Every row belongs to one group in each of 3 separate groupings. Each group adds its own fixed numbers to the row, and there is some noise. The rows also spread widely along 11 directions, which tell nothing about the answers.
In the rows, 128 means zero.
Known rows, each followed by its group in each grouping:
[118  85 108 107 111 118 109 112 121 148 108 144 145 120 122 119 115 100
 107 105 151 107 129 145 166 133 124 152 155]
j626 (0) A
[153 146 112 129 119 160 100 123 110 105 155 138  98 157 113  94 135 112
 162 174 152  96 164 159 149 110 152 152 144]
j602 (3) S
[107 118  82 130 165 141  94 182  95 193 181 136 126 136 193 129 126 125
 178 241 138 138 149 212 142 146 130  89 162]
j602 (1) A
[139 124 111 116 158 117  96  97 130 136 146 143 119  99 106 120 158 113
 141 134 158 106 139 145 168  86 144 132 150]
j626 (3) H
[123 162  69 135 186 117 118 169  77 110 146 205 121 139 153 186  95 118
 121  74 152 120 173 163 152 121 106 117 128]
j829 (0) H
[140 158 122  73 179 133  98  95 109 108 173 189 128 142 126 124 185 142
 121  41  92  54 142 142 142  37 134 125 123]
j829 (1) S
[153 122 108 151 101 141 125 125 146 118 100 119 143  76 105 128 142 106
 130 173 177 123 126 116 177 130 133 149 121]
j602 (2) S
[113 148 139 163  59 143 139 112 161 126 132 120 157 164 147 123 150 105
 143 115 164 138 126 154 136 116 142 112 116]
j602 (2) H
[ 91 117 110 105  88 180  99 173 149 169  88 171 129 124 178 145 128 111
 118 150 128  87 124 143 147 169  82 134 149]
j829 (0) S
[103 108 150  91  93 116  95 104 146 129 115 176 126 139 117 120 146 118
 120  76 138  71 151 114  99 119 124 184 142]
j626 (3) S
[112 128 119 105 133 122 105  95 142 148 136 160 116 139 112 135 166 112
 100 128 122 107  89 126 151  85 102 139 155]
j626 (3) S
[ 96 111  89  95 149  96  98 101 107 121 136 171 131 106 132 137 119  86
  80  87 164 116 159 122 165 134 135 175 117]
j626 (1) S
[ 72 128 139 142  87  87 114 118 171 128 156 154 130 140 123 154 142 129
 102 179 147 145 131  91  86 137 114 180 113]
j626 (2) S
[137 148 119 114 114 135 107 153 126 120 133 174 119 142 133 146 139 141
 144 152 125  86 144 123 114 124 114 149 126]
j626 (3) A
[136 106  90 104 133 160  98 165 118 139 101 163 108 114 121 140 117 140
 119 194 120  81 113 117 158 142  85 167 156]
j829 (0) S
[149 161 102 118 121 151 135 141 105  93 120 158 166 130 149 155 141 124
  93  92 122  85 120 108 168 126 121 144  64]
j626 (0) S
[121 149 106 145  92 137 135  95 129 117 100 141 167 138 142 145 139  84
  85  55 154 133  94 140 174 107 120 114 112]
j829 (3) S
[ 88  95 151 109 107  95  88  93 161 148 124 154 127  99  98 146 160 127
 114 143 149 110 120  97  91 123 107 179 144]
j602 (3) S
[119 158 131 115 137 130  92  91 154 115 153 152 124  82 109 147 184 108
 120 128 157 112 145 117 149  96 140 138 106]
j602 (3) S
[130 106 119 149  63 151 125 121 146 134  97 100 174 111 133 117 136 112
 115 165 157 124 105 123 159 151 130 148 113]
j829 (0) S
[ 91  85 111 120 109 124 104 119 123 174 149 107 165 161 170  87 123 109
 124 162 135 135  98 177 140 128 140 129 147]
j829 (2) S
[113 170 142 104 110 145 113  78 175 111 140 168 126 114 112 161 212 121
  91  91 119  94 104  96 150  65 105 125 105]
j602 (1) S
[103 196  75 106 177 182 105 172 118 147 165 159 148  94 210 187 174 108
  93 178 112 117  92 149 209 133  98  70  63]
j602 (0) S
[153  92 141 136 112  95 124 102 151 148 110 156 138 117  83 116 145 128
 167  86 152 101 154 155 114  73 131 130 192]
j626 (2) A
[136 131 117 132 130 125 105 129 146 148 123 146 144  89 120 157 159 143
 137 168 133 116 104 123 133 107 110 123 133]
j829 (3) A
[204 138  99 133 142 153 147 173  61 124 106 156 154 176 148 124 128 147
 168  99 100  59 111 168 143  90 112 112 137]
j626 (3) S
[156 103 128 166 129 120 118 139 120 160 150 101 167  91 138 108 154 129
 202 185 171 125 180 178 117 123 176 110 136]
j602 (1) S

New rows. What belongs after each?
[112 161 113  89 120 183  92 127 143 140 149 140 164 105 182 129 176 110
 110 122 120  92 113 150 189 119 136  95  87]
j829 (0) A
[ 98 176 103 122 120 175 108 153 120 137 177 157 128 178 200 118 142  89
 135 137 138 114 172 194 169 137 149  97 113]
j626 (0) S
[106 126 122 111 135 112  93 119 135 130 153 147 158  85 141 136 163 131
 123 140 146 108 157 113 120 125 148 155  95]
j829 (1) S
[142 122 117 178 115  99 155  93 113 120 137 120 152 170  90 153 136 127
 106 130 131 154  78 140 139  79 107 124 143]
j602 (0) S
[ 32 169 141 122  85 140 101 110 184 166 172 164 159 158 200 163 173  90
  98  91 133 152 125 166 125 127 122  77 107]
j829 (0) A
[ 95 165  76 108 171 130 109 141 116 135 141 196 137 113 171 169 134  87
  92  71 143 125 136 161 180 107 110  98 118]
j829 (2) S
[127  83 104 106 168 116  98 139 116 179  99 147 163  43 153 150 149 119
 149  98 160  90 140 151 157 126 119 114 144]
j602 (1) H
[144  88 128  92 104 147 111 195 165 171  19 199 161  19 136 197 149 158
 130 123 120  37 115  67 122 168  48 157 129]
j626 (0) A
[ 94 137 114 103 107 155 109 125 143 140 107 167 156 118 164 149 149  99
  86  74 130  98 114 133 167 129 104 124 112]
j829 (0) S
[159  87 133 155  84 109 134 109 126 134  92 105 180 118 118 102 127 112
 158  97 179 108 138 142 133 128 159 148 134]
j626 (3) H
[136 134 117 120 172 119  97 132 100 139 171 165 100 153 114 131 148 141
 163 158 123 101 142 168 114  78 118 130 169]
j602 (3) S
[ 93 126 102 143 111 134 130 142 148 177 101 139 185 107 184 160 148 101
 105 113 137 141  77 153 159 129  96  85 122]
j829 (2) S
[ 96  96 116 115 108 124 116 107 122 157 115 131 170 145 154 128 127 110
 100  77 138 114  95 149 152 124 114 131 134]
j829 (0) H
[175 103  56 165 159 133 133 141  69 145 122 116 133 138 122 114  96 109
 142 178 151 140 112 190 198 104 128 111 179]
j829 (1) S
[117  94 102 117 172 104 111 146  64 163 148 157 158 151 163 132 111 121
 136  80 126 104 142 192 126 119 122 119 150]
j602 (0) S
[127 133  96 132 117 132 128 140 132 126 103 154 151 110 136 155 134 118
 101 130 139 118 102 116 157 121 102 137 112]
j829 (2) S
[108 140 101 112  90 160 114 138 133 127 101 151 146 114 173 152 139 102
 105 113 160  99 125 122 175 159 115 137  98]
j602 (1) H
[167 156  97 132 128 161 120 145 131 128 108 185  83 146 103 150 141 125
 152 151 127  92 123 154 167  84  87 111 189]
j626 (3) A
[108 104 138 131 122  99 110 121 119 152 169 113 188 137 161 116 156 149
 142 146 124 118 129 143  86 117 156 137  97]
j829 (1) S
[150 144 127 134 101 158 114 132 141 123 101 154 129 106 122 139 157 114
 150 122 156  90 146 134 142 118 123 133 132]
j602 (3) S
[181  98 133 164 145  83 139  87 153 147 117 143 127 100  32 156 165 156
 152 147 126 127  99 126 129  36  97 119 200]
j626 (0) A
[127 164 108 161 129 119 143 131 138 120 148 145 159 118 134 182 162 127
 101 161 129 143 101 113 150 111 108 116  84]
j626 (0) S
[ 90 124 124 129  98 116 103 140 121 152 155 130 171 150 180 131 131 126
 137 149 140 132 132 155  98 151 140 129 105]
j829 (3) A
[174 128  92 148 132 145 132 186 110 133 100 169 121 123 130 136 116 133
 173 163 144  89 156 152 141 123 112 130 160]
j626 (2) S
[106 153 116 109 122 147  98 147 143 140 161 146 160 111 177 130 159 128
 138 155 133 108 138 146 139 126 143 113  93]
j829 (2) A
[118  91  96 111 123 145  86 178 115 154 117 149 125 103 156  95  99 113
 166 186 171  92 185 159 133 174 145 167 156]
j829 (2) S
[136 174  74 159 159 149 134 137 120 134 138 156 134 126 141 178 149 109
 101 140 128 150  89 163 197  89  92  72 135]
j829 (0) S
[ 84 117 149 132  71 113 123 137 145 140 118 158 171 148 166 141 134 114
 126  77 151 112 148 136  81 149 124 147 107]
j602 (2) S
[ 60 143 112  75 105 161  87 129 148 147 146 143 170 113 209 121 159  94
  81 121 131 106 107 129 166 155 134 132  67]
j829 (2) S
[140  92 115 122 125 156  99 185 140 185 101 145 140  97 153 115 143 148
 185 199 126  79 131 161 121 132 105 121 175]
j829 (2) S
[125 161 102 163 115 146 106 118 170 133 137 114 139  61 123 156 171 109
 120 239 171 161 106 109 173 134 129 123  98]
j829 (3) S
[164 100 135 137  58 150 125 148 153 136  84 130 149 119 122  98 134 134
 174 155 151  79 146 132 129 135 136 153 149]
j626 (2) A
[135 105 177 118  94 132 103 104 156 137 145 116 170 110 114 102 189 150
 166 131 127  75 152 126  91 103 158 152 111]
j602 (0) S
[135 140 100 144 111 117 141 117 109 100 142 147 130 172 115 144 130 124
  97 149 126 127 105 114 146 105 115 159 115]
j626 (1) S
[137 126 137 157 100 116 123  78 156 121 131 144 111 127  73 130 158 107
 140 121 167 129 155 140 136  78 136 139 171]
j602 (1) S
[121 108 133 176 121 104 133 115 139 167 151 107 185 122 134 140 157 132
 145 155 139 156 107 163 115 100 134  97 135]
j829 (0) S
[135  96 124 165  62 133 132 108 133 125  99 126 134 170 100 102 102 103
 134 117 167 128 147 158 131 127 130 158 176]
j829 (0) S
[163  87  82 150 154 100 115 117  95 122 110 133 120  86  82 128  97 109
 148 146 199 128 168 146 169 123 141 162 171]
j602 (1) H
[109 136 104 129  92 131 125 132 158 133  93 187 121 120 133 162 122  93
 104  97 160 122 135 130 160 130  95 133 151]
j626 (2) A
[114  98 116 148 141  88 134 166  79 152 141 148 178 156 161 167 108 151
 133 133 118 124 119 150  79 140 106 140 115]
j602 (0) S
[119 120 114 124 117 133 117 188 119 159 116 161 144 138 167 161 135 156
 142 191 107  88 101 119  97 152  83 147 122]
j626 (3) S
[124  99 128  96  85 161 108 129 147 161  86 135 178 105 154 125 153 128
 115 101 119  78  90 132 155 129 108 127 127]
j829 (0) A
[194 117 124 144 122 119 128 109  98  89 118 131 140 154  76 111 126 156
 158 108 138  80 125 128 122  75 140 166 147]
j829 (3) H
[160 134 117 147  88 144 136 147 137 106  94 147 147 123 114 140 137 145
 135 146 136  95 118 104 127 116 111 156 115]
j829 (2) S
[127 116 123 117 159 106 109 144 110 138 130 158 169  74 133 171 153 145
 126 117 132  92 140 116 115 126 116 146  96]
j602 (0) S
[167 165 112 123 112 166 124 160  99 109 132 135 183 142 173 133 147 150
 147 130 110  79 109 138 136 121 135 114  69]
j829 (3) A
[101  65 109 109  97 130 100 121 130 177 108 132 119 146 141  93 108  99
 138 148 162 108 136 166 156 143 125 153 200]
j626 (1) H
[121 103 138 161  91 116 123 137 131 161 107 149 154 152 139 130 125 123
 166 106 153 119 145 170  82 122 122 127 170]
j829 (3) S
[172 119 103  80 190 157  79 141  92 139 140 127 153  44 139 107 172 131
 160 159 139  54 141 142 179 109 156 133 101]
j602 (3) S
[108  97 142 149 114 115 106  94 173 169 124 122 149  70 104 138 170 104
 138 153 171 140 134 145 141 115 131 121 156]
j602 (0) S
[116 118  93 125 130 128  97 112 138 157 107 158 125  91 125 142 131  87
 118 119 169 134 124 158 177 118 113 114 170]
j829 (3) A
[100  90 134 144  47 145 136 147 139 176  82 130 181 162 183 119 122  98
 128 100 143 112 118 164 127 168 113 122 142]
j626 (0) S
[ 69 130 126 106 120 101 100  48 152 135 187 150 112 165 118 112 167  83
  86 100 146 142 131 148 153  77 144 139 150]
j626 (1) S
[140 133 114 154  63 186 121 160 153 165  91 110 177 102 180 126 148 111
 165 180 157 121 113 159 159 163 131  92 119]
j829 (3) A
[159 132 114  68 184 134  77 115 110 107 142 159 143  54 109 126 177 148
 124 123 122  46 136  94 151  89 143 168  87]
j829 (3) S
[ 82 109 141 143 118 114 102 157 159 186 137 153 159 102 164 155 149 133
 154 158 144 129 158 154  82 147 117 117 141]
j829 (0) S
[135  81 124 122 106 140 120 134 119 180 103 105 181 114 159 118 159 138
 144 156 118  92  83 145 138 123 115 123 133]
j602 (1) S
[135 110 112  97 127  89 100  83 127  99 102 173 131  80  75 145 128 104
  90  69 170  97 147  87 151 113 130 190 124]
j626 (3) A
[ 98 116 133 147 135  84 111 113 135 150 175 139 157 137 136 125 142 125
 145 130 149 144 149 164  91  98 149 124 137]
j829 (2) S
[165 104 124 137  98 141 115 100  97 111 127 113 131 164 101  74 120 109
 160 123 161  94 151 169 145 108 164 161 156]
j602 (3) S
[133 101  92 164 108 127 133 128 128 149  89 121 163  99 126 146 116 103
 111 149 163 148 102 144 173 136 109 124 144]
j829 (0) S
[137 148  98 126 139 126 116  91  92 113 169 126 141 164 127 127 139 109
 110 126 135 136  97 161 173  84 140 118 117]
j602 (3) A
[155 157 139 160  56 124 141  95 159  69 105 166 125 151  72 159 141 139
 121  93 148 112 148  89 108  90 117 168 127]
j829 (1) A
[143 139  98 167  70 125 138 107 140  93 101 136 137 134 100 136 101  91
 110 116 188 152 136 133 170 122 133 145 136]
j829 (2) A
[118 107 133 160  86  83 134  78 114 106 148 103 182 151 120 101 116  92
 122  77 184 152 155 154 124 120 180 157 104]
j602 (2) S
[116 128 102  93 178 106 104 115  93 132 187 142 156 141 155 109 147 120
 113 120 120 106 123 152 153  90 151 134 101]
j626 (2) S
[142 147 124 129 113 124 116 108 116  87 161 156 130 167  99 132 133 143
 125 112 126 105 148 128 123  91 139 159 121]
j829 (0) A
[151 133 132 153  84 164 142 162 128 143  99 115 222 109 187 131 156 130
 153 100 135  97 129 151 132 145 144  99  73]
j829 (0) S
[113 124  84 149 139 112 127  94 101 136 175 119 129 188 126 126 127 116
  97 179 122 166  78 161 165  86 119 124 157]
j829 (1) S
[ 60 125 124 131 110 112 113 137 135 180 139 140 171 135 190 175 151 119
  96 160 123 148  68 133 107 153  88 117 103]
j602 (3) S
[138 125  89 103 186 129  88 154  78 144 204 117 148 119 164 102 137 141
 163 213 128 109 140 177 153 115 165 121 105]
j602 (2) A
